Each new row is followed by what is left after taking away its nearest point in the smallest flat space through zero that holds the last named rows.

k_335 (5 x 13):
[[ 12  -8  22  -1  -4  -9   7   4 -16   7  16 -17  -3]
 [-37 -10  31   4 -22  20  31 -21 -46 -32   4 -49   4]
 [ -1  10   4  -4 -35  22   6   4   5  -2  32  -3 -17]
 [-54 -10  23  11   5  -1   3 -10 -20 -20  -3 -41 -31]
 [-23 -23  -5 -12   6  22  18 -30 -23 -12 -13 -35 -34]]
New rows:
[-12  -5  25   4  15  22 -15  16  -7  -8 -15  17   7] | [  1  -9  22  -4  10  28 -11  14  -7  -1  -7  16  -3]
[-24   9 -20  23  -6  15  14  -6  -2 -10  19 -22 -14] | [  2   5 -20  21   8  -2  10   0  -1   3  13 -11   3]
[-21  17   4  11   4  -2  12  26 -12 -16 -23 -17  20] | [  2  11  -7  -2   2   4  11  26  -2   1 -11 -12  -3]
[-26 -22 -23  23 -10 -11  -8  11  20 -15  -9  16 -10] | [ -1 -31 -12  15 -16 -11   6   8   2  -8   0   6  -1]

k_208 (5 x 13):
[[ 10  -6 -42 -23  -6  13 -12  -3  -5  18  18  16  -6]
 [ -5  -7 -36 -45  21  -4   3   5  31   7  33 -14  13]
 [  5  22   4 -21 -13   1   5   1 -14   5  -1  27 -11]
 [ -4   3  -9 -35  -3   1  28   4  13  11  20  -8 -17]
 [  0  -9  -3 -33  -7   9  17 -21  10  19 -11   2  -8]]
New rows:
[ -7  -1  20  14  11  12 -23   3  20   6  -6  15  20] | [-6  0 13  6  1 17 -7  8 18 14  8 12  0]
[-22  10  -2  22  11  25 -16 -21  -8  -7   3  12 -15] | [-27  13   0   6  16  21  -6 -19   3  -7   9   6 -14]
[  7   2 -16   0  -7   5  15  -5 -14  -5   7 -25 -18] | [  7   9  -9  -5   1  -1   2 -10 -12 -11  -4 -15   0]
[-26  24 -25  10 -13  23 -19  24  25 -21  23  10 -17] | [-28  14  -7   6 -14  26 -13   2  32 -15  -6   8 -12]

k_47 (5 x 13):
[[  2  -4  14   5   9  -6   6 -20   8  12 -12   6  -2]
 [  5  32  27 -25 -14   0   0  10  30   4   0  22  -6]
 [  1  11   7 -33 -33  -3  32  16 -19  -6  11  20 -11]
 [-13   5 -16 -32 -31   0  14  12 -16   1 -20  -1 -17]
 [-11  18  19  -1  23   8   4 -30 -19 -18 -12  12 -42]]
New rows:
[ -8   4   6   3 -25 -10 -15  16 -16   4  24  -4  22] | [-14   6  14   5 -13 -10 -16  -5 -15   8   4  -3   7]
[-16  -2  17 -13 -12  -8  -9  -6  17  -5 -11  -1  21] | [-17  -6  13  -7  -6  -5  -6  -8  -1 -16  -2  -3  16]
[  7  21  19  24   6 -12  -7  13 -24  17  20 -14  22] | [ -3  26  15  11  -1 -12  -5   8 -25  22  -2 -15   7]
[-18  22 -24  -7  -1   6   0  18 -16 -24 -15   8 -14] | [ -5   7  -9   8   6  -5   7   6   1  -6 -10  14   8]
[ 20   5   1  18  26  -1  -5  16 -13   5 -24   5 -22] | [ 25   3   0  11  13  -5   2  27 -10  10 -17   8 -12]

k_207 (5 x 13):
[[ 28   2  -6 -11 -12 -17  -9  11  -7   1 -54  27   0]
 [ -7   4 -34 -16  41 -14 -14  16 -10  12 -10  21  -1]
 [ -6 -12  -7 -53  11  21 -25   3  -1  11 -12   8  32]
 [ 32   7 -42 -13   7 -11  24  -8  25  13 -22   7 -16]
 [ 29  26  -2 -42   9 -14  -9  18   7 -16   1  30 -14]]
New rows:
[-11 -10  11 -16 -15  17 -11 -16 -20  -4  14 -25   7] | [  3   0  -7  -9  -5  -3  -4  -9 -19  -3   1 -12 -10]
[ 13  22 -16   6 -19   9   8  -9  -8  24  26 -18   4] | [ 12  22 -11   2 -16   3  -6   2 -21  22  12  -5   8]
[ 18   5  16  -6   5   1  12   6 -13   3 -25 -18  -5] | [  8   6  13  -7  16   4  11   6 -13   4 -10 -22  -5]

k_703 (5 x 13):
[[ 28  46   0 -10 -18 -19 -19 -33   3 -17 -25  14  27]
 [ -1  38  -1 -33   6 -18 -12  13 -53  -3  11 -19  11]
 [ -2   2  -4   1  -6 -16 -14 -11 -20  12 -19  -2  14]
 [ -5   6 -22  -4 -28 -19 -10 -10  -6  -5 -21  -3  -8]
 [  7  -1 -16  -2   9   0  -9   4  -1   9  12  16  -8]]
New rows:
[-20   9 -38  21 -12   3   6  12   3   3   8   7  12] | [-17  15 -21  21  -5   7  10  10   2   0   8   2  25]
[  6  14 -17  20  -8 -15  18  29  16   4 -19  -8   7] | [  9  15 -13  18   3 -13  16  32  10  10 -12  -5  12]
[-18  -1  -5   9  12  25   4 -25  13  -8  13 -25 -28] | [-10   9  -7   6  15  15 -10 -34  -1   1   6 -19 -14]
[ 24  16  -8  -4   2  -2 -11  -8  13   2 -17  26   9] | [  3   1   0  -5   2   3   3   9   1   2 -11   3   0]
[ -1  -5 -13 -13   4  -4   1  -1   0 -12  24   5   4] | [ -4 -11  -6  -6   0  -6   2  -8   1  -9  11   1  12]

k_722 (5 x 13):
[[  1  10 -17   2  18  -5  -5   4  22  -9   1  26 -15]
 [  0  22  -8 -12   3 -15  21 -26  12 -27 -19   0  16]
 [  0   8 -31  25  30  14   3  -6  20  10   7   3   4]
 [  1 -15  15  -2   8   4  13 -19  -3 -10   6 -19  11]
 [ 13  -7  15   9  11  23   9 -20   9 -17 -24  14 -43]]
New rows:
[ 12  16   6  21 -17   9  -7  11 -16   3 -15   3  24] | [ 13   4  12  16   1   5  -7   7  -4 -12  -2  11  17]
[  6  -6 -11 -14   4  22  10  16  -1   5  -4  -7 -19] | [  3  -2 -13 -21   4  12  13  14   0  -1  -1 -10  -6]
[ 18  18  -1  24  21  -4   4  22 -25 -23   7 -15 -10] | [ 17  19   1  19  16  -9   4  23 -27 -26   6 -15  -8]
[ 13 -12  -8 -11  17  20  14 -14 -17  24  12 -16  24] | [ 15  -2  -7 -23   9   8   6  -4 -11  12   1  10   3]

k_785 (5 x 13):
[[ 18  19  22  -2  11 -38  19  -2   9   8  -2  16  21]
 [ 15  12  -2 -26  -2   7 -24 -26  30   7  13  30 -15]
 [  3   9  -4  11   8  22  -9  20  28   3   2  47  26]
 [ -9  54  20  -7  30   5 -33  20  34  -7 -13  37  -2]
 [-21   6 -27  -1 -18  -9 -36  27  17  16  33  39  -4]]
New rows:
[ -6   5   1  -6   8  15 -15  10 -26   4  15 -17  20] | [  4   8   5 -13   8  10 -13  -1 -18   7  18  -9  22]
[  2   1   8  19  -1   7   9   2  18 -22   7 -14   2] | [  1   2   5  14  -6  -2   4   0  20 -17  15 -10  -3]
[  2   4 -22   7   6  11 -24  14  25  10  16  18  -4] | [ 9  0 -8  8 11 -2 -2  3  8  5  4 -9 -3]
[ -6   0 -22  19  17  15 -15  -3 -13  24  15  25 -13] | [  2   4  -8  17  25   3   0 -12 -20  21   4  11 -11]
[ 18 -16 -17 -20  17   8  -9  19 -23  -8  13  16  -5] | [ 20  -9  -8 -21  23   0  -4  17 -25 -10   7  11  -4]

k_961 (5 x 13):
[[  4  10  13  14  19 -10  -9  17 -17   5  -7 -17  -4]
 [ 20  -1  21 -31  19   2  -3 -25 -17  -3  -4 -17   3]
 [ -9   7   3   8  27   6  -5  22   4 -31  12 -27   3]
 [  3  -2  11 -24  20   8  14  18 -15  -3   5  13 -11]
 [ 34   8  19  16  15   0 -18  28  -7 -14  16 -20  26]]
New rows:
[-21 -18  19   0 -29  26  -1  10  38   6  15  -1  -9] | [-10 -13  35  -3 -14  18  -7   8  19  16   5 -13 -12]
[ 13 -23 -27  -5 -34 -21  -9  -3  14   3 -29  38   4] | [  9 -15 -13 -10   2 -19 -13  10   3 -19 -26   8   0]
[ 15  -3 -16  -1  -2  -8  -8 -15  -3 -12   0 -11   1] | [ 10  -3 -17  -1   1  -8  -2   0  -7  -8   0   0  -7]
[  0  12   0  11   6 -24   1  -1 -11   2  -8   6   5] | [ -1   8  -3   1   5 -16   5  -5  -3  -9   0   9   8]
[-29  14   0  -8  12  34  38 -12  -2 -21  37   8   1] | [-10  21   9  17   1  15  21 -16 -15   7  22   1   8]

k_232 (5 x 13):
[[-23  13 -17   0   1   8 -16 -17 -29 -27 -20 -16  -6]
 [-27  -1  19 -20   0 -30   1  -8   2 -11  33   5 -15]
 [ -3 -10  -6  24   1 -21  -5 -24  -1 -28  -9  10  -5]
 [ -3  -5  -6 -10   2 -20   5  -8 -12   0  22   7  19]
 [-47   5   1  27  27  -6  15   6  11  20   5 -18  -2]]
New rows:
[  9  -2  -3 -29  17  26  -1   4   8  -5   4   7 -15] | [  2  -8 -11 -11  25  14   4  -5   7  -7   4   9  -6]
[ 34   2  17   8   5 -15 -38  12 -21   9   1 -14  15] | [ 15   4  23  14  11 -20 -36  11 -15   8   3 -19   5]
[-22  13  -4  18  14   5  -7 -24  -4 -15  -3   9   3] | [ -3  12   5   2   6  12  -4 -10   4  -1   5  14   5]

k_133 (5 x 13):
[[ 20  23  -6  18   8  21   3   8   2   3   5  37   3]
 [  7   1   7  38  -1  -4  -1  21  -8  -1 -17  34  43]
 [-13 -12 -11   7 -15 -47  14  20 -12  -3  -3  12   3]
 [-19  22 -31   9   1   6  25  14  40   1 -26  35  37]
 [  5  24   2   9  27 -19 -10  19  16   6  12  24  18]]
New rows:
[-28  -1  -4  -4   6   4 -10  12 -23 -24  -1  -1  10] | [-23   6  -7  -7   9  11  -9  10 -20 -23   4   3   2]
[ 23 -11   7   1  26 -26  11  -7 -14  -7  -1   5   6] | [ 18  -9  -2  -6  22  -8  19 -15  -3  -8  -9   2   4]
[  1   2  -8  -9 -20 -21 -14   3   8 -20 -33  -2   2] | [ 14  11  -3  -8 -11  -9 -21   0   6 -18 -22   2  -7]
[  1 -30 -13   2   3   4   8   7   0  -5  -5  -1   4] | [  6 -22 -10   0  13   5   2   7   4  -3   4   1   0]
[ -8   4  -5 -31 -29  23 -22   6   0  -5  19 -11  -2] | [ -7   6  -4 -18 -27  10 -22  18  -2  -5  17   4  12]
[ 12 -11  -6  15 -20 -17   7  -5   4  38   5  31 -10] | [  6 -13   4   5 -11  -7  -4 -16  15  39   1   9  -2]

k_977 (5 x 13):
[[ -5 -11  -3   6  15 -13  11   1  15   7   1  -3  28]
 [ -1  -6  12  19 -22   5  12 -44   1   0  -5  13  -4]
 [  0  15 -14  21   7 -22   0 -20  -5  21  -2   4   8]
 [ 12   8   4   2   8  24 -22 -18 -25  -4   5   4  -8]
 [  1  -7 -19  -4  12  45  15   0 -10 -12  -9 -16  25]]
New rows:
[ -3 -36 -17  38   1  12  13  16   0 -15   4  -6   8] | [  1 -24 -12  38  -1   0  -4  16  -8 -10   9   1 -11]
[ -2  12  -7  -5  -3   3  21  13  -2 -13  -1 -17 -13] | [ 2  7  5  3  7 -4 11 -3 -2 -9  7 -9 -5]
[-11  -6  15 -28  -8  26 -19  18  -2 -17  -1  -5  -1] | [-14   4   2  -6  -7   1 -11  -2   0   3  -5  -1   9]

k_322 (5 x 13):
[[  1 -20 -31 -12 -13  -8  27   5   1 -20 -42  16 -17]
 [-16  20  16 -34   0 -16  -1  29   4  11  -3  13 -25]
 [  1  30 -27  33   2 -20  20  15   9   9 -13  -4 -19]
 [ 25  10  21 -11 -24 -22   5  41 -42  21   0   8   3]
 [  3  12 -15 -28 -20 -34 -16  20 -14  10   3  26   2]]
New rows:
[ -7  10  -8   3  18  -4   8 -27   5  15  33  19  -9] | [  3  -3  -1  -2   9  -1  22 -18  -9  11  19  20 -11]
[ -6 -15  -7   4  -9 -11   5  -5   5 -12  12   0  16] | [ -9  -7   4   3  -6 -11  10   5   6  -7  11  -3   7]
[-19   6  -5 -19 -11   4  -7  -6 -10 -23  -2 -20  13] | [-16  15  -5  -8 -10   1   0   1 -12 -18  -3 -24   9]
[-20  -5 -13   7 -13   8 -18  -3  10   9 -21 -11   6] | [-16  -3  -2   5 -15   7 -16   6   2  14 -19 -12   6]
[-17   1  12  -3  -7  12  -2 -13 -16  17 -40  -9   3] | [-18  10   3   1  -7   4 -12 -16 -13  21 -31  -7   7]
[  9   9  -9  -8  14   7  14  -4 -10 -24  27   9  20] | [  6  14  -7 -10  16   5  22   5  -7 -23  20   9   9]

k_91 (5 x 13):
[[-36 -19  10   3 -24  -2   5  -5  -1  -5  13  -7  22]
 [-34 -20  11 -16  -6   2 -32  -7  11   8  18  13  51]
 [ -2 -43   0   1  22  11 -22 -29 -22  -8   2  -4   4]
 [-45 -35  16 -18 -17  15 -28 -15 -17  31  31 -26  16]
 [-26  -9 -31 -14   1   4 -19 -31  -3  -6  17  12  24]]
New rows:
[ -2 -11 -25  21  -9  -8   6  18   5  26  17   6  -2] | [  5 -19 -21  24   0  -8   2  16   4  21  12  10   1]
[-13  -5  25  -2 -11  10  15  18   7  18 -16 -21  13] | [ -4   0  -5  -5   5  11  10  -1   3   6 -18  -9  10]
[  3 -12  19  14 -13  26  -8 -18   7 -10  -1  25   8] | [  6   4  11   9 -18  27  -3 -15   6   1   2  18  -8]
[-19  14 -10  24 -23  21   5   8  19 -13  -5  10  -1] | [ -8   2  -3  19  -7  29 -12   4  10  -2  -6   5  -8]
[ -7  -3   9  13   6  22  -1  14 -21  -7  -3  -7 -10] | [-10   8  -1   7   5  19  -5  14 -12  -8  -1   4   1]

k_801 (5 x 13):
[[-13   1  11   3  13   0 -13 -31 -27  10  27  -5  14]
 [-21  -2  18 -25  12  -6  19   5  -9  44  12 -25  13]
 [ 12 -25 -10  11  -2   9  -2  22  18   9  -6  -6   9]
 [-11 -38  -2  12  26   3  24   3   3   4  17   0   0]
 [ -8 -12  -9   1  21  15  29 -16  25  24  25  18  -7]]
New rows:
[ 20  23  -7  -4  31  -8   1  19  -5  -5  -5 -38  14] | [ 21  24 -14   3  36  -1   4   5   4  -9   4 -22   7]
[ -6  -8  -3   0 -38  -6  -9   0   6  -1   6  -3   0] | [-13 -12  -1  -1 -30  -8   1  -4   4  -1  12  -1  -4]
[ -1   9   0  -6 -38   7  24  38  -2  -6   5  -4  27] | [ -5   8  -2   3 -28  11  22  14  -8 -12  22   8  25]

k_571 (5 x 13):
[[  4 -38  -5   0  -3 -18  -3  27  -9   3 -12  -8 -15]
 [ 21   0  -7 -12  24 -22 -39   3  -3   5 -18 -18 -19]
 [  0 -10 -16 -22 -19  23  -4   1   3   2   8  -7 -10]
 [-10 -12  -4 -25  -7  -3   8  18 -11  39   4 -18   2]
 [ 23  -1 -11   1  14  -3 -10  26 -10  -7  42 -11 -33]]
New rows:
[ -7 -15   3  15   4 -24 -25 -16   8   7 -22  13 -25] | [-14  -4   2   9  -5  -7  -8 -14   6  16   7  13 -21]
[-26  18  24  17  26  -2  23 -24  -8 -15  24 -25 -19] | [-28  -7  14   1  12   1  12 -22  -6 -12   1 -32 -24]
[ -7  11 -21 -17 -18   3  13  21 -21 -25   3   6  -4] | [ -7  20 -14 -15  -6  -9   6  14 -21 -19 -10   5   3]
[  2  -1  20  -7 -21 -13   7  26 -18   7  17 -19 -15] | [  2  10  22  -4 -21  -6  -3   2  -7  -8  -2 -10  -7]
[ 14  -5  -3   9 -26  -8   2 -26  -1 -10  -7  12  -5] | [ 14   0  -2   3 -18 -15   4 -17  -8   7   4   3  -6]
[ 14  -2  17   7  19   2  24  12 -21  11  24   8  23] | [ 20 -11   5  -6  10  12   2  -1 -12   0   0   5  16]

k_790 (5 x 13):
[[  4   9   2 -54  22 -27   6   1  37   2  18  25  -3]
 [-24  32  25 -19  -8  -3 -18  11  -7 -25  -8  20  25]
 [-13   6 -14  -9 -43  16  -5 -17  31  -6 -13 -14  21]
 [ 18  13  11 -19  19  -2 -20  45   5  28 -42  -2  21]
 [ -7  20 -14 -16  -7   3  -5  45 -13 -10 -18  -1  -8]]
New rows:
[ -1   6  -9   4 -22 -13  11  -7 -11  19  25  -7  24] | [  2   9  -8  -1 -14 -16   9   6 -15  21  21  -4  22]
[ 17  11  13 -16  -7 -19  20   1  20  18  -4   1  16] | [  9  10   9   3 -14 -13  23   3  -3   5   1  -2   5]
[  0  21 -15   5   6  23  -4   2 -26  26 -21  10   1] | [ -4  19 -16  -5   5  16   2 -16 -12  20  -4  17  -2]
[-13  -1  24 -14  -5  22 -17  24  -7 -14  16 -20   7] | [ -3 -14  18 -13   2  19 -10  14   3  -3  23 -23   0]
[-22 -10  22 -19   1  -7   9   9 -26  -6 -12 -14  -1] | [-16 -19  15 -20  -2  -6  13  -2 -12   2  -9 -19  -2]

k_891 (5 x 13):
[[  3  -1  23  53  12   2  12  -4  19  37   3  21 -37]
 [-10  12   5  33   6  18  28   6  24   8  22  33 -28]
 [ -7   7  26  18 -17  -6  43  19 -20  29  21   0 -15]
 [ 14 -14  33  29 -15  -9   1  19  13   9  16 -12 -43]
 [ 17   2  20  17  -8 -26  16   3  15  50   4  -1 -13]]
New rows:
[ 27 -27  -3  21 -10  11 -14   7 -19  12  17   7   2] | [ 24 -19 -15  10  -9  13  -9   5 -13   9  19  14  13]
[  3 -16   4   2   6  -6  -7 -19  24  23  25  -9   4] | [ -9 -16   2  -1   6   5  -3 -16   4   7  26 -10   8]
[  5   5 -10  -1   7 -19 -17   5  20 -13   1  -5   1] | [ -5   8  -3   8   8 -14  -2   6  -1  -5   2  -3   2]
[  9 -38   7  -3  -3 -38 -17   4   2  -6 -37  13   3] | [ -6 -25   3  -1  -5 -24  10  12   0 -12 -20  30   2]

k_568 (5 x 13):
[[ -5 -22   6 -23  -7  10  -6   4  21 -14 -19 -18   1]
 [  9  10   4   0 -14  22 -25  19  22  -5 -13  -5 -30]
 [ 12  -1   3  20 -11  15 -15  -3 -10  -6   1  -6 -13]
 [ -4 -16 -25  10  16  -3  14 -19  -8  35   8  17  14]
 [-17 -10  11  13 -17 -10  23  -3   3  19  15   0  -9]]
New rows:
[ 15  -5  -3  17 -10   5 -14 -23  34  18  16   4 -11] | [ 14   3   5   2  -2  -9  -9 -22  26  -3  16   0   6]
[ -4 -13  12   9 -11 -15  14   9  24  -2  -4   1  -2] | [  9  -6   1  14   1 -10   2   4  11  -6  -6   6   5]
[ -9   5  -8  -3   8   0  12  14 -24  -4  10   1 -12] | [ -9  -5 -10  -7   6   7   8  13 -17  -4   3  -4 -13]
[ -4 -13  -2 -11   4 -31  -8 -12  11   5 -31 -12  -2] | [  2   0   0   6   1 -31 -11 -11   0   7 -22  -7 -10]

k_602 (5 x 13):
[[  8   5  -7  -1 -24  21   5  -7  16  -2  24  16 -26]
 [-25  17  15  22 -15   3  31   6 -11  -1  -4   7  11]
 [ 24  31 -21 -20   8 -30 -19  -3  35 -13  -7   4 -26]
 [-11  -2 -20  10 -12  35 -20 -11  30  13  -5  14  -3]
 [-20  -3  -5 -12 -20  11 -14  19  20 -40  12  -9  -1]]
New rows:
[ -5   4 -29 -13  -8 -23  -9  14  -3  12 -13 -14   0] | [ -6  -2 -24  -7 -18 -10   2  12 -10  16  -1  -9  -3]
[ 18  13  11  -2   9  -2  -6   1  10  -6  19 -10 -38] | [ -3   6  15  12  13   7  -7   4   3   2   3 -14 -15]
[ -1   0  -1 -15   7 -12  -2  16 -13  -7 -25  -4  -8] | [ -2  -3  -3  -9  -3   5   2  10 -10   1 -17   5 -14]
[  3  14  12  -4  -7  32  10  16  -9  -2   6 -15  10] | [ 13  20   5  -8   3  22   1  11  -2   4  -2 -14   6]
[ -7  -7  -7  28  -9   0   2   4 -11 -12  15   0  -3] | [  1  -4 -13  24   1  -9  -7   0  -6  -7   7  -1  -4]
[ -4   8 -24  10  -3  18 -14 -13  17  13   3   7  -6] | [-3  5 -9  4  2 -1 -2 -2 -5  0  7 -5  1]

k_749 (5 x 13):
[[-14 -14 -21 -17 -22  -3  18 -35 -17   6  -5  13 -12]
 [ 29  -9 -30   4   9  37   7 -18 -15  32 -35 -27  18]
 [ -8  18   6  16   9  54  18 -29 -27  15   0 -13 -21]
 [ -6  26 -15   6  15  19   2 -20  -3  -5   6 -17   0]
 [ -3   3 -13   2  18  32   1   6 -42  17 -20 -13 -18]]
New rows:
[ -2 -35  12  -4  14   7   6  -2 -29  18  10  -5  -4] | [ -2 -21   5  -4  18  -5   1  -7  -9   4  21 -10   8]
[-24 -26   3 -22 -11   2 -19  15   7 -23   9   4  -9] | [-12 -20  -1 -13  -5  23 -15   2  10 -14   3 -10   0]
[  8 -17  -8  20  10   4 -15 -24 -10 -16  19  -9  -1] | [  9 -25  -3  18   7  -2 -17 -13 -12 -14  16  -4  -3]

k_697 (5 x 13):
[[ 18 -19  -2  -6 -20   1 -19 -17   5  -8 -26 -11 -10]
 [-20  -5  16 -13 -25   3 -19   9  -1 -19  -1   1   5]
 [  7   5   9  17 -18 -19 -11 -22  31  10   7   0  -6]
 [-16  -3 -11   7  17  -7   7  22 -20  -7  13   0   2]
 [-12   3  18  10 -18   2  11  29  -7 -21  -5 -17  -2]]
New rows:
[ -3  -4 -19  23   2 -18  -9   8  20  26   1  11 -13] | [ -6  -2  -8   3  -4   4  -5  18  10  16 -12  10  -7]
[-6 -4 -8  0  7 -1 -3 38 -3 -7  0 14  1] | [ 8 -1 -5  0  0  0 -6 20 12  2 -6 14 -2]
[ -1   6   1  32  17 -30  -8 -30  -6  11  10 -10   8] | [ -5   7  14   9   8  -5  -5 -19 -18  -1  -6 -11  15]
[ -1 -16   4   4 -34   5  -3  20  10  -2  -1 -15  -8] | [  1 -11  -9  -3 -11   8   2  12   7  13   9  -1  -3]
[  2  33   1   8  -6   3  17 -10   5 -38  -3 -27  25] | [  1  23 -15   1   5  -3   2 -22   1 -33   2 -17  26]
[-27   3  -2  -7  19  -5  -4  -6   3  -8 -19  -2 -12] | [-23   8   2  -3  17  -5   1  -8   9  -5 -20  -4 -13]

k_922 (5 x 13):
[[ -3  12  25   1   7  30  20 -18 -23 -15  -1 -11   9]
 [-14  14   5  12  -7  -1  14  -9  -4  30  12 -22  -8]
 [ 20 -11  -9  -8   9  17  35   0  -1  26   3   1 -14]
 [  9  11  10  23  -5   0  14 -14   7 -19  -1 -37 -16]
 [  6  16  14   9  10  -1 -21  29  21 -33  21   9 -28]]
New rows:
[ -2  -4  20  18   3  28 -22 -11  19  12  13 -22  15] | [  8 -16   9  10   5  26 -22  -6  23  13   7 -11  16]
[ 17 -12  -9  -9  -2  -4   1  10 -22  30 -22   6 -24] | [  7   2   7   0  -4  -3 -12   7 -25   6 -20  -1 -21]
[-25  -5  -2  -7   8  18  23 -15  38   2  -3  -1  -3] | [-29  -5  -2  -8   6  13  11 -12  39  -5  -4   4   2]
[ 12   0   4  -2  -6  16  -9  -8   6  31  21 -33   2] | [ 17  -7   4  -9  -2  16 -23  -3   7   9  13 -18  10]
[ 19   3  28   4  33  32   5 -17  -8  -4  -5  -7 -27] | [  4  -5  10   2  19   2 -20 -15  -1  12 -12  -1 -14]
[  2   1  10  25  24 -38 -12  11  10   0 -11  -4  -8] | [  2  -2  15  14  30 -19   3   4  -6   7 -14   3   2]
